The first 8 rows are patterns. Each new row is the sum of 2 different patterns, raised or lowered, with some noise. Before adding, each is slid sideways (what falls off one end comes back at the other), maybe read backwards, and multiplied by a number that may be negative. Names go in the order of the patterns.
In the rows, zero is written as 128.
Some rows, each with the names of its patterns after it:
[124 101 136 131 169 143 122 149 150 106 153 130 112 105 133 139 138 131
 152 118 101 165 152  88 106 145 122 118 147 116 162 100 135 125 138 115
  99 117 163 135 105] => k_375
[122 129 112 123 180 115 133 112 136 142 104 111 151 134 122 105 110 140
 153  99 131 116 139 123 113 153 136  83  79 140  96 107 151 121 104 129
 152 120 158 176 115] => k_559
[130  96 143 142  94 151 142 105  95 141 145 147 138  95 126 124 128 104
 137 105 178 162 151 110  91 117 134 149 133 153 127 153 107 157 143 154
 150 133 104 115 111] => k_811
[121 163 150 119 122 112 159 121 113 150 133 144 127 113 117 124 140 149
 119 161 133  99 149 134 154 131 135 129 110  98 171 131 145 112 125  82
 124 110 135 150 130] => k_27
[115 137 125 127 134 131 151 111 114 124 151 137 130  96 151 145 128 132
 132 132 122 151 159 115 131 159 115 118 168 180 114 141 141 142  96 120
 121  86 117 134 121] => k_31
[174 120  73 111  76 136 140 102 126  93 138 106 121 120 160 141 133 132
 118 130 101 118 134 122  90 129 143  83  97 132 112 143  96 142 127 126
 129 140 106 152  91] => k_270
[122 173 136 123 109 150 102 112 113 157 154  84 152 107 126  84  87 117
 154 120 112 153  98 123 139 112 141 141 142 101 143 106 100 142 120 103
 120 137 107 137 115] => k_520
[112 137 184 132 133 123 106 129 102 180 119 146 132 102 150 135 118 145
 159 104 124 132 137 166 129 144 149 145  88 140 106 149 131 139 125 125
 132 150 128 143  95] => k_664

New rows. What belongs after each?
[ 93 107  93 103  67  93 119 132  66 109  88  95 109  79 119 122  54  35
  89  70  71 133  71  94 117 116  85 114 156  78  94 106 110  94 141  94
  95  92 104 101  75] => k_559 k_520
[143 149 170 148 168  99 152 163 139 155 156 135 120 105 126 159 156 178
 112 134 150 121 128 127 137 168 138 145 159 124 108 138 107 117 129 158
 121 172 101 113 124] => k_811 k_27
[134 132 151 165 133 148 126 144 121 128 139 135 152 130 154 137 161 130
 143 173 147 195 144  88 184 115 152 132 116 153 140 137 170 123 153 110
 162 188 140 132 174] => k_270 k_664
[172 198 167 194 198 181 170 145 194 169 163 199 221 192 170 226 200 184
 173 191 184 187 190 187 191 174 197 196 194 189 207 164 168 207 193 179
 192 170 177 164 188] => k_31 k_520
[114 108  76 138 105 109  69  87 155  75 118 111 140 125 107  52 105 104
  86 127 125  73 104  88  91  89 135  89 130 109  89 122 116 115  98 114
  86 103 103  68  95] => k_27 k_520
[114 153 114 105 105 160 113 115 140 133 136  97 129 124 101 116 120  96
 118 154  73 148 136 140 134 105 141  87 109 129 154 120 144  99 110 141
 136 109 129 102 181] => k_559 k_664
[138 130 149 109  99 150 139 106 134 129 157 118 127 129 133 129 167 166
 126 145 124 126 114 146 111 123 145  82 102 112 145 148 112 152 117 142
 118 147 140 131 106] => k_559 k_270
[134  80  81 114 104 110  83  99  98 114  76  83 114 114 123  74 106 140
  93  99 136  51  70 124 107  93 110  97  79 143 131  97 144 154  92  98
  83  84  80 126 126] => k_559 k_811
[153 140 100 115 125 124  95 147 102 145  84 131  97 129 138 145 156 136
  83  61 164 127 129 125 123 120 150 135 122 110 100 167 132 101 112 144
  88 113 147 143 143] => k_375 k_811
[166  92 133 134 136 142 126 160 123 133 159 168 138 162 116 150 131 135
 153 165 142 105  94 118 182 144 162 113 138 109 129 136 112  78 155 147
 122 157 115  78 101] => k_811 k_31
[138 192 152 115 146 125 170 113 136 130 142 142 176 132 145 120 174 151
 124 163 154 140 114 146 157 138 163 161 101 128 100 160 149 196 137 184
 136 145 128 139 156] => k_27 k_270
[175 129 147 147 144 139 183 156 126 163 129 156 159 195 130 167 139 131
 184 125 135 190 147 112 100 141 142 190  96 178 171 146 135 121 187 140
 122 130 200 129 128] => k_559 k_520
[146 103 114 127 119  66 109 108 156 142 150 115  83 132 143 137 105 136
 106 146  81 127 104 143 135 115 144 176  97  83 164 126  96 130 128 108
 113 139 136 135 101] => k_375 k_811
[147 144 142 142 140 113 126  89 146 130 151 124 187  94 108 139 133 116
 159 136 170 110 152 162 106 161 162 138 119 122 130 167 121 164 111 133
 167 111 142 148 143] => k_375 k_27
[134 110 118 149 121 141  97 136 128 126 141 111 121 113 131 128 149 110
 141 125 130 126 121 127 112 112 130 140 119 111 146 135 138 127 135 113
 107 138 134 112 151] => k_375 k_520
[134 150 132 153 128 103 140 145 123 128 117 121 152 127 117 131 149 188
 152 158 101 134  98 163 137 143 117 169 138 147 107 137 126 113 160 124
 144 140 164 136 158] => k_811 k_27
[173 137 140 141 145  99 141 156 132 181 124 130 100 151 152 115 171 152
 116 100 158 127 173 123 136 130 149 129 137 110 164 104 136 150 134 140
 169 165 147 128 125] => k_375 k_664
[ 62  71  67  85  87  94  94 102  63  85  90  76  46  78 100  97  99  49
  87  91  71  68  78  74 118 109  99  68  53  83  68  93 103  86  80  82
  71  95  91 108 113] => k_811 k_27
[136 118  87 150 147 147 141 107 121 140 113 131 134  85 168 136 156 121
  85 122 120 155 125 150 128 169 118 160 146 150 152 123 106 124 114 115
 103 152 122  87 154] => k_811 k_270
[ 64  56  86  86  91  87  92 104 120  94  60  80 114  68  76 115  95  50
  90  72  51 130 102  54  39 125  71  96  37  94  80 112 162 111  81  80
  99  62  94  72 103] => k_811 k_31
[ 80 149 115 110 102 103 108 130 125 121 151 106 108 132 111 134 124 139
  95 156 124 112 128 103 102 122 141 112 143 115 131 149 142 127 122 151
 109 103 110 138 145] => k_811 k_520
[ 99  61 105 128  92  95  63  96  90 109  69  90  71 112  70 101  79 102
  90  62 132  59  66 123  85  93  84 122  87 117 106  69  81  87  84  85
 146  87  89  80 121] => k_559 k_270
[142 104 137 123 130 137 171 119 133 134 117 142 127 121 122 141 140 151
 107 150 129 143 128 103 131 122 146 142 118 122 126 119 124 151 120 145
 127 137 133 130 147] => k_27 k_270
[145 182 163 150 160 169 121 142 126 133 144 143 152 143 171 142 133 154
 124 134 166 187 160 131 143 146 140 137 187 134 151 138 125 169 153 149
 148 161 144 132 143] => k_27 k_664
[130 154 140 126 162 163 158 126 114 159 148 137 130 171 132 197 159 169
 131 163 112 177 162 136 155 153 119 144 138 162 144 126 151 153 124 151
 148 157 150 133 170] => k_27 k_664
[131 128 102 122 143  75  95 132 113 138  94 134 134 121 144 133  99 146
  91 159 115  72 113  86 124 134 104 124  85 146 103 115 124 139 151 132
 140 121 129  99  96] => k_270 k_664
[176 137 163 107 142  94 166 155 130 143 155 106 115 134 166 123 111 139
 117 126 153 155 148 127 136 123 110 151 137  94 150 139 157 123 122 140
 119 126 146 158 136] => k_375 k_27
[157 182 154 146 164 150 199 142 180 149 163 171 126 148 181 183 167 151
 142 181 167 180 168 124 175 165 155 182 193 127 131 166 174 170 181 184
 167 119 193 202 123] => k_375 k_27
[186 188 197 117 143 160 142 186 148 181 156 145 113 119 154 150 136 159
 180 166 126 128 192 147 118 188 193 148 199 137 192 121 148 118 170 149
 172 119 183  84 152] => k_27 k_270
[173 148 164 152 136 122 118 158 173 206 128 154 103 156 150 142 115 156
 163 157 168 131 114 159 184 104 151 182 144 138 135 140 130 129 160 165
 133 164 128 163 135] => k_811 k_31
[121 108 130 127  84  96 106 104 143 100 120 113 117  74 114  99 138 119
 107  93  86 123 121 119 119  91  99 130 142 103 104 101 109 120  87 134
 117 115 106 106 123] => k_811 k_664
[134 104 160 147 153 145 163 138 145 133 113 166 155 121 137 171 113 139
 149 131 195 121 130 117 132 144 143 190 153 125 105 157 154 163 147 146
 130 144 137 165  98] => k_31 k_664
[144 142 155 206 158 161 152 156 188 158 153 153 160 175 173 147 165 135
 161 171 130 138 167 151 168 156 199 164 160 136 133 146 172 173 123 156
 206 222 151 183 160] => k_375 k_27
[172 146 147 175 157 168 179 152 125 165 194 163 191 108 184 132 162 147
 164 223 139 132 166 216 144 206 180 129 158 187 156 150 142 138  71 183
 179 169 170 195 113] => k_559 k_664
[132 106  93 150 119 123 134 174 111 147 170 127 130 149 124 140 158 125
 154 115 150 151 113 114 144 137 137 118 131 134 148 128 127 121 138 140
 138 149 140 111  99] => k_559 k_27
[ 88 108  93  97 111 133 117 110 115 117 113  94 153 131  98 133 104 123
  95 112 120 116  94 116 102 138  77 110 156 129 140  98 118 151 105 151
 109 117 117 125  81] => k_559 k_270
[121 118  79 114 119  80 114 111  94 118 135  97  85 113 148  63 108 140
  95  74  74  95  67  95 124 124  54 108  86 116 109 146 123 107  88  80
 119 116  72  61 128] => k_27 k_31
[164 120 139 109 161 150 163 157 162 145 141 130 118 182 147 134 138 159
 126 133 145 140 182 118 131 115 140 152 131 183 141 130 112 144 148 159
 125 117 141 135 133] => k_559 k_664
[131  95 105  98  96  87 136  72  94 102  55  86  97 117  61  95 119 106
  51  84 140  46  76 109 123 119  96  99 110 114 105 129  97  93 118  78
  88  86 114  81  97] => k_31 k_520
[166 139  99 157 126  96  94 132 165 130 170 121 113 164 164 134 151 155
 115 178  95 133 109 154 129 124 178 144 128 111 134 150 149 168 128 144
 109 189 125 108 127] => k_375 k_520
[114  93 124 143 134  96  60 124 115 104 125 134 137 129 126 122 102 130
  71 140 139 110  97 130  98 113  96 123 114  83 114  93 131 116 140 120
 118 100 118 102 129] => k_27 k_664
[ 75  72 111  79  82 105 120  95  81 107  77  98  69  56  72 101  46  73
 108  47 111 106  90  58 104  90  66 117  58  78 112  77  39  49  76  89
 126  55 104  99  68] => k_811 k_520
[144 160 205 171 115 137 119 211 164 208 163 141 179 221 171 144 155 151
 220 160 165 133 206 161 141 215 199 163 148 211 173 129 143 147 134 183
 166 183 145 142 169] => k_375 k_811
[140 101 129 111 103  96 115  79 106 103 131 157  74  98 143  96  84 165
 143  84 132  70 147  89 128 112  80 102  60  99 120 150  95 112  95 110
 131 104  92 107 109] => k_31 k_664
[ 93  85 106 112  98 104 112 132  84 124 127 142 123 126 142 116 100 115
 151  69 103 132 149 118  86 117  67 125 134 114 137 109 126 134 143 131
 109  93 152 113 147] => k_375 k_270
[115 171 176 124 129 182 144 179 150 142 119 134 129 166 127 170 182 126
 153 190 147 143 140 143 119 160 151 153 122 149 161 144 153  94 173 147
 184 132 144 153 128] => k_375 k_664
